The first 7 rows are patterns. Each new row is the sum of 2 different patterns, raised or lowered, with some noise. Before adding, each is slid sideways (what falls off one end comes back at the other) and multiplied by a number that may be negative. Names go in the order of the patterns.
Some rows, each with the names of its patterns after it:
[-10  -1  -1  16 -19  19 -13  12 -14  21 -14   7  -1  22   4 -19   8 -22
  15 -15  -9   2  25  -8   1  10   3  23  25  19 -13   3  -3   2 -24  13
  20   1]
J_619
[  5   3 -19  -2 -13 -23  -1   2 -21  12  16   6 -14 -21  15  -7  17  25
  21   6 -24  23  21 -20  12  14 -13 -11 -25   1   5 -25  10  -4  16  -4
  23 -16]
J_951
[ 22 -10 -24  -4 -23  24  -5 -21   5  13   0  19   3   0  -8 -16  18 -24
  12  10  -8  11  17  23  -8  19  19 -20 -21  12 -12  23  14  -9   7 -23
 -15 -11]
J_934
[-18 -10 -12  16  14 -22  15  20   0  -4  -3  12   3  -9  -1 -12 -12   1
   3 -14 -11  -8  -4 -22  24   3   0 -25 -11  -9  24   8  22  -7 -25  -7
 -23  20]
J_115
[-10   0 -15  20 -22 -23 -20   6  -9  23  11 -23 -10   6  -8  -8  -2   7
  -6   1  15   2  -3   9  13 -14 -15   6  11  15   3   5  -7  18 -20  18
  12  -5]
J_998
[  6  10 -18 -16 -14 -15 -20   3  11 -11 -11  -5 -23   3  13  -5 -21  -9
  -8  -1  -6 -22   7  22  21  24  -6   2  -2 -19  17 -10   2   6  -7 -13
  15   9]
J_513
[  4 -24  23 -23   9  -5   5  19  11  -3 -13   8   5  16  16  -3  14   5
  24 -10  25 -17 -23  24   5 -13 -22  22   7  -6  22  -2 -23  17   1   7
   8   5]
J_389

New rows. What belongs after each?
[  8 -15  22   2  10 -16   2  25   0   1  22 -26  26  42  15  -2   9 -22
  -7  25  31 -16  28   6  10  -5   0  -3  -7  13   2  -6 -16  10  21 -11
  -8 -24]
J_998 J_389
[ 27  19  14  14  26   9  11   4  -7   4   9  12   5  12  13  13  33   8
  18   0   8  11  32  38  27  20 -14  18 -17  46  -5   8  -7  31  45  -8
  46  29]
J_619 J_115
[ 13  13  17  31  29  32  12  24  17 -17  43  26   1 -11  28   7  28  11
  -4 -16  31   7  37  28  -2   7   3  21  -8  17  16  12  26  33  12   2
  26  27]
J_998 J_389
[-17  35   1   5 -18  18  14 -16   0  28  16   1  -6  12   4   4 -11   3
 -19  10  -6   2 -17  -2  -2  -4  27  -9   8 -35   0 -15  17  10  38  -9
 -21   3]
J_619 J_115
[  8 -13  23  44   9  35  35  19   0 -17  22  26  -4  39   6  14  14  48
   5  22  16   1  28  -4 -22  -6  -7   0  22  26  33 -12   3  23   2  32
  42  17]
J_951 J_513
[-26 -11   2 -32 -26 -12 -29 -14   1 -25 -10 -34 -32 -17 -14  13 -34   7
 -28  -1 -34 -22 -21 -19 -12 -24 -30 -17 -45 -28 -43 -17 -43   6 -32 -16
  -5 -33]
J_998 J_389
[ 19   7  -9   0  19  -7  19  25   7 -13 -16  36   6  31  37  47  14 -19
  35  38  -6  26  19  12  -8  -4   7  25 -21  30   6  28  -1  33   8  13
  28 -11]
J_619 J_951
[  2   2  10  15 -10  20   2   3   3  24   0  -3  10  10  13  11  25   7
   4  -2  -3  -9  10  22  -5  12  -5  -3  18   1  17   8  -1  11  33  10
   5  10]
J_619 J_998
[18 36 25 15 13 50  9 -3 15 19 52  8 15 11 13  6 28 40  5  1 27 24 -2 38
 34 36 28 29 53 10 36 22 14 -7 40 12 34 44]
J_951 J_934
[  2 -16  15  22  -4  18  -5   9   0  29   7  -9  10 -18 -10   1  15 -10
  12 -13   0  11  22  14  18 -13  36  31  29   2  28 -33  -7  24  33   7
  19  -3]
J_115 J_998
[ 29  34   1   4  35  23  15   4   4  13  32  -1  45  15  18   5  12   7
  42 -14 -13  -9  13  19  47  35   4  19  18   0  18  19  26  25  13  21
  21  26]
J_998 J_513
[ -8  -1 -15 -16  -4  -6   3 -40  31 -38 -11  -4   9   7  16 -25   5  21
  16   1  15 -30  -7  20  20 -16  20 -11 -19   4   4 -14 -36   9   1 -18
  -3   7]
J_998 J_389
[-14   1 -18   6  -8   7 -28  14  10  15   2  -6  15  -6   3   2   4   7
   4 -21  -3   9   2   1  -9 -28 -24   1 -10 -10   2  24 -15 -19  -3  -7
   4   9]
J_619 J_513
[-11 -60 -17 -36 -11   6   5 -52 -19 -58 -24  10 -17  20 -26   5 -27  -2
 -17 -30  17 -52 -35  -5 -19 -27 -30 -36 -13 -19  -3   4 -34  -4 -15 -17
  -7 -24]
J_934 J_115
[ -3  -2  21 -15   5 -11  22  20  -6  14  26  25  14  33  20  -7   6  28
   8  30  36 -17  11  -8  20  10  31 -20 -16 -12  -2  48  12  14  -4  32
  18  32]
J_934 J_115
[ 37   0 -26 -20  -8  30   2   9  15 -21  23  -5   0  -7  30 -26  18  26
 -23  23  38  47   3  22  13 -20  23  44   0  31   1  -9  10  26  44  -6
  36   8]
J_513 J_389
[ -2   1 -19  22   4   4   7   6   1  19   0   1  -8  10   2  -5  -5  18
   7   9  20  -5  -6   1   5 -19  -3  15   5   7   4  -6   1  24 -11   4
   7  -1]
J_998 J_513
[ 17  25   6   6  29 -15 -19  20  11   2  10  -4  17  23  34  30  -8  10
  10 -16  13  13  24   9  -5 -14  19  14  22   4  10 -19 -13   0   0  12
  31 -18]
J_998 J_513
[  9 -14   3 -17 -30 -23 -38  -2 -37 -21 -32   1 -13 -30 -12  16   0 -30
 -17   6   1 -33 -18 -21 -36 -10   3 -35 -24 -26 -20 -38   9   3 -25 -25
 -28 -19]
J_115 J_389
[ 23 -25  -8 -23 -25  21   1  13  33 -16   7  13 -15  -6   6  -3   6 -17
  -5   3  -4  -3   8  35 -20 -25  25   2  -6  30   6   6   3  15  27  -1
   4  -8]
J_951 J_513
[-27   4 -41   2 -22 -36   0  -7 -12 -37   5  -4 -33 -20 -12 -38   4 -10
 -21 -11 -32 -24 -39   6 -37 -28 -24 -30   8 -16 -34 -23  -7 -16  -1 -10
 -21 -16]
J_934 J_389
[ 43  14   8  -5   9  -8  28  27   6  32   6  29  24  20   1  10  21 -18
 -23  -6  16  11   1  20   6  17  19  16  12  15   9  12  13   4  38  -2
  15  19]
J_115 J_513
[  9   3 -20  -2   8  -5  -8 -13 -26 -11 -11  11  18 -13  23  -4 -14  -6
  -9 -12 -20  14 -23 -28  13  24 -11  10 -24 -13  15 -14   2  -5 -10 -20
   3  16]
J_934 J_513
[ -3 -16 -25  27   4  23  44  11  23  -8  22  31   6   7  13  -6  -7   7
  22  26   4  34   5  13  17  36   2  33   9 -13  13  17   0  14  11   1
  37  16]
J_951 J_513
[  0   0 -36  10 -29 -23 -16 -20  -5 -11 -15  10  -7 -34 -14 -15  -6 -29
  -9  15 -25 -18 -24 -28 -22  12 -16 -29  -7 -16  -3  -1 -28  -7  20   3
   3 -19]
J_951 J_513
[-41  11  -7 -36  11  14 -26 -11 -43 -18  -1 -31  11  -4   9 -26  14  -8
  -5   7 -38  -9  -6 -28 -17  -9 -35  -4   1   0  -9 -35  15 -22  -4  14
  -2 -15]
J_951 J_934
[-22  18 -40   8 -16 -21 -53  -5 -33  21  -4 -45  -7 -62 -22 -45  -7 -28
 -21 -30 -41  11 -22 -20   6   8 -32   1 -21 -19 -50 -25  14 -43 -19 -13
 -29   4]
J_619 J_934
[ 26 -10  21  -7  23   8 -21   7 -19  -1  -7  -2  -8  27   8   8   1  -7
  28  16  28   9  17   6  -8   1  24   3  11   5  -6  -4  -2 -10  20 -20
  17  -8]
J_619 J_951
[40 20 14 16 10 33 31 47 16  6 12  1 39  4 14  4 40 19 24 47 22 23 31 38
 17 22 23 11 19 29 17 25 12 14 17 20 25 24]
J_115 J_389
[ -2   8  48  22  38  39  41  43  -5  14  15 -17  34  29  12  29 -13  29
  21  -2  33  29  17   6  30   0  40  37  20  31  29  -1  10  34  16  33
  51  20]
J_951 J_513
[-14 -28 -15 -24 -11 -27 -33  -1 -25   1 -24 -19 -21 -21 -34 -35 -27 -43
 -22 -35 -33  -5 -45 -20 -41 -17 -34  -2 -15 -45 -29 -21   7 -28 -17  -7
 -23 -23]
J_513 J_389
[-19 -29 -20   5 -18  13 -41 -28   2 -38 -25 -30 -43 -23  -6 -20  -6 -32
   3 -18 -14  -3 -40 -36 -44 -13 -54 -29  11   1 -39 -12 -43 -22 -24 -17
  -8  -1]
J_619 J_934
[ -5   5 -28  -3 -13  42 -26  -7  21  13  -5   0  21   7  16 -13  17  -2
  30 -15  10  -7  21  19  24  37  -4  20  22   7 -18  35  14  -9  -8  17
  22   5]
J_619 J_951
[  6  14  11  19 -13  32  -6 -26  21   4  -8 -32  48  16   2   8  -3 -19
  41  15  33   9  -9   4 -33  45 -28   8  -5  24  36   1  15  10  16   8
  20  33]
J_115 J_389
[-38   6 -40 -41 -54   0 -42  13 -16 -31 -47  -3 -32 -27 -39 -16 -13 -25
   9 -30 -12  -5  -7 -53 -28 -14 -15  -8 -32 -33 -41   7 -42   2  -8  -9
 -39 -33]
J_619 J_998
[ -3 -19 -11 -38   2 -11 -16  -7 -18  -3 -14  -7  -9 -13 -26 -16  -7  -7
 -11 -25  -7 -27 -17  -7 -27 -29 -30 -10 -35 -10  -1  -2 -33 -13 -30  -7
  -2  -6]
J_934 J_115
[ 20  11  17  23  28   9  15  19  22  25  27   0  20   9  32  21  28   6
  23  24   6  15  24  26   7  32   0  41  10   2  -9  26  10  25  22 -10
  -3  10]
J_619 J_998
[-12 -12 -27 -21 -41 -37 -46 -20 -37 -20 -30 -38 -37 -11 -35  -5 -15 -43
 -43 -46 -17 -36 -33 -47  -9   3 -21   4 -16 -21 -28 -39  -3 -29 -26 -19
 -36 -40]
J_115 J_513
[-20  -9 -27  34 -19 -13  16  43  14   1   5  17  17   2  25  34  20 -15
  17  19   3  30  -7   2  18   0  -1  -7  17  12  11  -5  14 -10  51   9
  21  12]
J_934 J_115
[-53   6  -7 -22 -46   2   0 -19  14  -5 -37  -3   0   1   0  -7   9 -57
   4 -34  17  -9  -2 -20 -12 -36 -21  15  -4  21 -19  -2   8   0  -7 -35
  27 -43]
J_115 J_389
[ 20  15  15   4  -8  37 -12 -12  -5  28  34 -17  20   7 -14 -13   0  34
 -11 -14  25  -9 -12  20  20  21   1   0  25 -13  23  -4  12 -26  15  -2
  17  28]
J_951 J_115
[ 16 -20  -8 -10  13  24   6   5 -16 -10 -11  34   3 -13   6  32   2 -35
  26  14  19   9  -5  19 -13 -16  -7   8 -17 -14   1 -30   9  -8 -18 -17
  36   6]
J_934 J_115
[-10 -22  -6 -26   9   6 -14 -11  -1  17  -5  21 -31   0   9 -21 -16 -15
 -32  -8  -7 -14  11  -7  12 -21 -25   9 -17  -4  -4  12 -13 -31  21  21
 -26   9]
J_951 J_934
[ 27  32 -15 -20  33  11  29  15  -9  17 -14   1 -14  48 -13 -21  11  -3
  35  16 -24  32  41  27  25  20  -4  -6  11  37 -17  29  26   4  16  32
  33  -6]
J_934 J_998
[-55 -18 -31  18  -1  -5 -63 -22 -20 -14  17 -39  -2 -22 -13 -26 -16 -54
 -37  -6 -27 -23 -40   1 -32 -41 -20 -27 -39 -33  -7 -41 -42   6   6 -27
 -10 -25]
J_934 J_115
[  0  -5 -34   6   1 -12  -9 -14 -27 -16   2 -21 -23 -26  -1   5 -19 -36
 -18 -45 -21 -17  -7   5 -28 -14  -4 -31  -1 -10 -18 -36 -11 -29   2 -13
  -4  11]
J_619 J_513
[  0   3  20   3 -21  -2 -20 -31  -9   7   9 -23 -14  -1  -2   4   8  -6
  12  -2  -3  16 -20  11   9  25   7  10   1  -3   1  20   5  22   8  -4
   7   7]
J_951 J_513
[ -8 -30 -18 -37 -12 -11 -11 -22 -17 -16 -17 -45 -12 -39 -22 -30   5 -38
 -21 -24 -15 -14 -29 -18 -50 -13 -38 -28 -21 -12 -22  -6  -1  -4  -4   3
  -4 -43]
J_619 J_513
[ -8  -7   4 -13   7 -30   7  12 -24 -38 -28 -44   9 -35 -34 -20 -20 -14
   5  -8 -31 -16 -16 -28 -25 -23   5  -9  -5  11   2 -17 -13   7 -19 -24
   8  -5]
J_998 J_513
[ -7   6 -22 -15   5 -34  -1  -8 -26  -2   4  -3  -5  14  10 -28 -34   9
 -19  17  17   0   0 -36  -2  -2  -5  -7 -16 -18 -30  -6 -10 -17 -19   6
  -9  14]
J_951 J_934
[ 11 -31   2   3 -25 -25   6 -42  -5   1 -13   2 -27  26 -25  21 -30 -15
   1 -38 -32  -6   7 -16 -21 -29 -19  -5 -16  -5 -32  -3 -26  14  18 -30
   0 -13]
J_115 J_389
[ 13  10  24  24  14  16  -6  11  17  -1   8   6  11  11  -9   0   1  -8
  11  11   5  20  10  -9  15  16  -2  18 -12   9  23  21  -7  21   2   4
  17   4]
J_951 J_998
[ 35  16  31 -16  22   6  39  21  24   5  -3  18  -6  30  -7  -1  11  23
  26 -16  36  20  28  26   1  24  27  22   5   3   9   5  22  20  -3  10
  10  -5]
J_115 J_389
[-17  14  30  19   4  20  -2  38  10  39  -3  25 -13  21  17  24   6  32
  19  -3  12  -1  22  -9   4  14  24  -3  21  29  10  22  20  24  -2  19
  -1  26]
J_619 J_998
[ 34  16  31  49   4   6  22  21  19  33  27 -10  35  29  27  20   6  16
  37  20  -8  -6 -14  11  18  10  30 -13  31  -2  23  36  14   1  17  25
  -8  25]
J_513 J_389
[ 20  15  22  -2  21  -5  24   3  21  -3  13  10  18  33   0  21 -21  19
  -5  23  21  49   2  -2  16   1  45  22  23  -6  26  22   0   4  37  31
  12   4]
J_619 J_115
[ 32  13  33  12  10  27  24  29  24  30  -1  -3  30  20  32   5  34  -4
  51  21  19  30  27  30   5   2  43 -14   1  23  15  15  36  26  -1   9
  45  -2]
J_998 J_389
[-21 -10 -38 -16  12 -27   1 -28  -8  -9 -16 -17 -18  -2 -26 -14 -32 -41
 -30  -2  -8 -15 -17  -4 -30 -25 -22 -10 -26  -9 -35   8 -13 -17 -23   2
 -16 -16]
J_619 J_389
[36 41  3 17  9 19 35 17 37 24 37 -6 36 42 19 26  3 13 45  1 -2  4 12 10
 32 32 14  1 39  7  7 21 17  5  5 34  8  5]
J_934 J_998
[  8   5 -25 -11 -31   2 -31   8 -13 -26  -6  -3  21  -8  16  17 -17 -34
  -9 -15  19   4  -5  -8 -44 -22  -6  16 -15 -32 -12 -18   6 -32 -47 -23
   4 -14]
J_934 J_513
[ -5  22   1  -1  31   6  -5   1 -24  37   9  16  35   8   1 -26  46  20
 -32  16   2  11 -10 -35  10  20 -19  29   3  23  -5  16   4  -8  19  -6
  -3   0]
J_951 J_934
[ -8 -37 -21 -42 -31 -27  -2 -15 -35 -38  -6 -38 -18 -31  -8 -40 -11 -18
 -21 -39 -20  -2 -34 -19 -25  -5  -7 -21 -34 -20 -10 -41 -14 -28 -40 -40
 -14 -32]
J_619 J_998
[ 15  17  29  24   0  33   3  -9  14  51   6 -10  11   2  42   8  -5  15
  22  19  39  12  11   5  -1  21   7  30  26  -4  21  28  53  14  49  30
 -19  -7]
J_934 J_115
[26 27  8 35  7 10 41 27 18 12 -5 28 16 36 47 23 41 -3 28 38  0 19 15 17
  1 -8 34 35 -4 36  4 23 24 29 25 32 29 -6]
J_951 J_934
[ 11  30  -9 -11  14  10  16  31   6 -20   5  16   7  -7   6  15  19 -13
 -22 -23 -15  -7   8  -7  23 -25  18 -11  -2   2  21 -13 -22  -5 -22  22
   5   6]
J_619 J_513
